There are 5 ways to turn a row about zero (a turn may also mirror it). The second row of each pair is the first, turned, with some noise. The first 45 pairs use one turn. New pairs use 2 turns, one after the other, and a turn may come again.
In the rows, zero is written as 128.
Some pairs, each with its turns in order after it:
[130 171 153 134 110 121 144 110]
[103 128 104 152 140 159 148 142]
k_990

[119 112 185 186 165 110 174 127]
[ 57 112 150 151 112 181 134  98]
k_169

[119 110  95 184 120 171 115 124]
[165 139  90 125 161  82 140 105]
k_480

[ 86 128 129 117 142 130 155 174]
[125  84 141 146 171 138 123 121]
k_169

[113 146 144 156 158  77 140 175]
[148  77 156 102  81 116 128 131]
k_541

[151 158 152 135  86 136 105 103]
[126 172 155 133 155 137 166 132]
k_480

[172 168  74  89 108 125 136  77]
[100 154 189  96 130 189 143 162]
k_990

[176 157 109 142 123 120 147  98]
[ 85  99  92 149 136 134 106 138]
k_869

[ 98  67 110 101 102 146 110 160]
[152 163 148 133  95 117 188  91]
k_869

[ 56 155 167 107 108 104 136 125]
[117 130 114 135  58 170  93 148]
k_541

[150 166 112  91 115 107 138 128]
[ 92 146 143 169 110 154 128 118]
k_480

[108 142 134  69 183 188 160 141]
[114 122  60 180  97  82 158 136]
k_541

[169 162 118 145 101 127 116 150]
[128 123 172 144 136 149 155  94]
k_541

[153 132 156 118 127 163 157  90]
[133 119  84 129 143 124  93  93]
k_869

[148 143 165 135 119 110 128  74]
[130 102 104 124 111 155  70 122]
k_869

[160 166 160 127 152  82 103 132]
[112 185  85 138 120 153 104 139]
k_990

[ 98  79 215  91 127 131 150  76]
[ 40 107 172 138  96  96 108 182]
k_169

[101 149 147 111 143 140 174 183]
[112 148 119 109  90 124  66 154]
k_480

[128 108 110  50 124 120 121 180]
[163  79 130 129 163  70 158 144]
k_169

[143 162  86 113  84 156  87 116]
[192 173 122  93 131 109 110 143]
k_169

[150  70  91 128 168 111 141 156]
[ 66 143 153  95 124 108 166 108]
k_869

[144 136 158  73  97 144 111 109]
[141 139 168 118 110  77 127 162]
k_169

[145 166  97 146 110 132 120 108]
[112  93 118 173 135 128 126 149]
k_869

[132 118 109 103 102 113  91 153]
[113 115 142 104 111 140  84 108]
k_990

[ 68 163 121 157 111 162 154 121]
[170 161 114 162 131  84 102 163]
k_480

[ 77 114 125 176 154 125 109 130]
[144 117 101  69 110 122 110 105]
k_541

[118 134 127  81  97 104 168 210]
[ 99  63 156 196 104 127  96 126]
k_541

[119 147 105 120  98 108 133  82]
[151 121 110 107  92 136  92 150]
k_169

[ 93  65  97  72 131  62  96 121]
[142 100 154  99  33 116  67 145]
k_990

[123 104  85  78  96  90  93  80]
[166 146 120 158 182 176  84 163]
k_541

[130 139 134 128 173 156 163 155]
[164 165 140 153 137 115 157  97]
k_990

[109 108 154 106 153 143 184 138]
[154 120 144 108  81 128  80 129]
k_480

[131 120 153 101 126 171 106 163]
[155 175 142 147 151 119 126 105]
k_869

[111 113 165 104 127 145  70  78]
[144 105 184 115 189 136 142 148]
k_480

[126 150 139 144 137 158 169 143]
[107 141 132 136  98  95 143 107]
k_541

[109 177 170  88  99 128 150 133]
[131 114 118 180 124 192 139 116]
k_990

[ 89 130 157 125 164 138 114 130]
[166 120 159  99 150 124 118 128]
k_869

[ 99 138 121 130 144 132 115 134]
[149 115 152 125 143 127 136 137]
k_869

[110 119 145 182 127 192 144 149]
[141 101 105 138 184  87 164  98]
k_990

[193 100 106 136 111 149 138  96]
[138 168 111 123  92 141 178 166]
k_169

[118 123 105 112 160 119 161 119]
[135  95 134 145  98 119 109 120]
k_480

[150 196  95 106 125 125 125 181]
[ 93 171 142 123 120 171 138  67]
k_990

[106 132  83  85 144 108 167 102]
[138  93 137 193  96 144 101 120]
k_480

[164 151 120 146 101 172 153 102]
[110 187 148 147 139 114 155  99]
k_541

[150 111 149 188 140 142 125  96]
[ 83 175 121 126 105 161 142 118]
k_169

New pairs. What belongs after each?
[124 154 142 133 165 100 171 116]
[ 93 161 121  82 129 149 132 140]
k_169 k_169

[ 83 138 132 116  98 116 125 182]
[115 113 178 162 110 105 161 110]
k_869 k_541

[127  93 110  96  56 138 136 143]
[120  99 134 181 174 102 110  97]
k_480 k_869

[119 145  86 170 159 154 170  97]
[154  98 116 111 154  94  74 166]
k_869 k_541

[137 103 103  86 158 122  85 141]
[106  94  98 154  84 133 152 127]
k_169 k_480

[136  83 155  82 141 106 104 123]
[107 132 116  94 157 141  76 110]
k_990 k_990

[ 94 126 100 143 189  97 143 159]
[167 155  92  86 171  96 116 115]
k_169 k_541

[170  98 200 131 129 182 146 142]
[203 147 134 128 127 189 157 139]
k_869 k_541

[ 87  88 180 115  69 162 126  82]
[158 133 159 115 146  44  69 118]
k_990 k_990

[104 125 122 117  91  97 123 133]
[156 134 138 132  88 113 143 116]
k_990 k_869

[134  74  83  83 179 143 103 155]
[132  94 182 111  98 134 140  49]
k_480 k_869

[144  87 143 133 110 165 151 104]
[132 142 100 122  77 145 154 117]
k_541 k_990

[145 138 147  86 172  67 151 126]
[ 82  70 181 122 137 116 124 116]
k_541 k_541

[154 110 164 116 143 142  95  91]
[ 84 112 102 153  92 150 147 120]
k_169 k_990

[108 113 145 102 134 143 112 134]
[131 142 102 134  97 117 123 126]
k_169 k_990

[121 182 122  68 117 145 139  98]
[121 125  45 131 161 123 136 124]
k_480 k_990

[144 159 103 118 143 104 131 127]
[163 128 102 143 147 131 123 144]
k_990 k_869

[150 101  45 106  91 129 142 107]
[148 198 134  87 158  95 136  99]
k_480 k_541

[113 136 172  78 125 155  92 137]
[167 138  80 144 133 106  84 114]
k_541 k_480

[162  83 186 188 133  98 139 146]
[183 101 117 173  80 155  84 116]
k_541 k_990

[ 96 115 163 139 110 153 104 165]
[136 119  91 122  96 122 141 176]
k_169 k_541

[133 143 128 147 153 167  59  85]
[ 80  82 116 180 100 127 130  99]
k_480 k_169

[ 94 134 140 117  97 148 113  93]
[ 89 126 123 117 161 150 115 157]
k_169 k_480

[142  76 149 134 103 157 159  92]
[130 144  87 122  70 154 149  99]
k_541 k_990

[155 118 164 125 176 165  85 148]
[134 119 114 164 121  64  78 135]
k_541 k_541

[166 115  88 114 145 120 170  73]
[146 194 117 111 159 126  96 169]
k_990 k_869

[155 140 117 127 108 118  58 143]
[113 102  72 145 169 118 144 116]
k_869 k_990

[147 128 113  63 133  91 125 195]
[ 93 100 135  56 162  90 108 114]
k_541 k_541

[120 160 130 133  64  76 138 137]
[172 147 137 158 112 111  68 107]
k_541 k_869

[156  93 144  94 134  79 147  98]
[126 113 153 132 166 113 163  69]
k_541 k_169

[127 149 131 152 127 100 175  84]
[135 180 104 119  96 150 157 124]
k_480 k_480

[161 166 120 108 129 185 136 126]
[115 125 169 134 137 101 164 182]
k_480 k_480

[161  95 140 132 152 122 158 146]
[102  76 121 128 123 116 138 107]
k_541 k_169

[136 161  73 162 136 115 177 168]
[115 107  92 176 102 144 186 156]
k_990 k_990

[108 107 120  93 134 140 109  55]
[194 150 113 154 160 137 127  89]
k_541 k_169

[125 116 145 129 202  99 170 144]
[ 95 179 124 111  79 155 154 151]
k_541 k_869

[ 48 144 115 162 112 101  95 120]
[120 114 173 110 126 127 213 141]
k_869 k_169

[168 132  92 131 143  82 140  99]
[138 104  83 110  82  96 139 123]
k_480 k_869

[186 122  73 163 142 139 110 182]
[145 144  77 124  73 186 145 162]
k_990 k_990

[137 125 138 152  59 125 155 149]
[139 153 172  99 119 157  82 113]
k_169 k_480

[125 120 121 133 154 117 153  85]
[107 145 130 145 142 153 126 164]
k_541 k_869

[100 114 187 145 130 110 145 138]
[ 82 136 135 102 130  82 127 129]
k_990 k_990

[166 121 101 114 171  90 183 139]
[135  80 116 161 175 120  78 152]
k_869 k_169

[112 173 168 127 140 138 148 131]
[102 140 119  78 123 154 147 134]
k_169 k_541

[126  86 117  92 145 183 119  75]
[165 100 126 115 173 148 122  61]
k_169 k_169

[149 114 109 136 119 161 161 122]
[106 117 132 144 118 102 149  92]
k_169 k_541

[144 167 110 132  66 149 101  59]
[177 127  74 110 165 103 179  88]
k_869 k_480

[101 150 125 125 103 178 172 136]
[130 135 115  83 107 154  71 127]
k_541 k_169

[112 122 102 140 125 141 121  95]
[113 110 125 154 129 112 112 149]
k_990 k_541

[171 145 143 123 161 161 113 119]
[138  88 176 116 139 131 104 122]
k_869 k_869

[135 138 162 133 109 124 115 125]
[141 122 104 119 143 121 127 104]
k_990 k_541

[174 113 131 137 189 111  96 143]
[ 59 138 135 168 145 128 145 142]
k_990 k_480

[123 114 160 155  92 124 143  59]
[149 119 175  82 176 104  99 144]
k_169 k_169

[ 90  56 157 132 144 139 144 152]
[143 132 180 116 106 168 191 126]
k_541 k_869

[131 139 144 124 127 152  90 180]
[112 156  98 121 142  91  85 127]
k_541 k_541

[160 111 110 149  75 157 176 128]
[135 119  74 192 115 129 158 135]
k_869 k_480

[129  58 119 134 144 135 147 119]
[143 126 171 107 150 129  90 164]
k_480 k_990

[111 125 149 149 124 192 100 115]
[154 119 108 143 164  78 134 161]
k_990 k_541

[ 89 114 164 143 139 137 127 124]
[152 133 128 145 125 152 173 122]
k_541 k_869

[153 127 132  88 148  78  30 127]
[152  71  83 101  43 114 100 123]
k_169 k_169

[156 206 177 147  98 173  84 117]
[157 124 112 160 149 188  37 156]
k_169 k_869

[ 89 167 123 158 127 173 110  92]
[131  82  82 175 147 151 140 126]
k_541 k_869

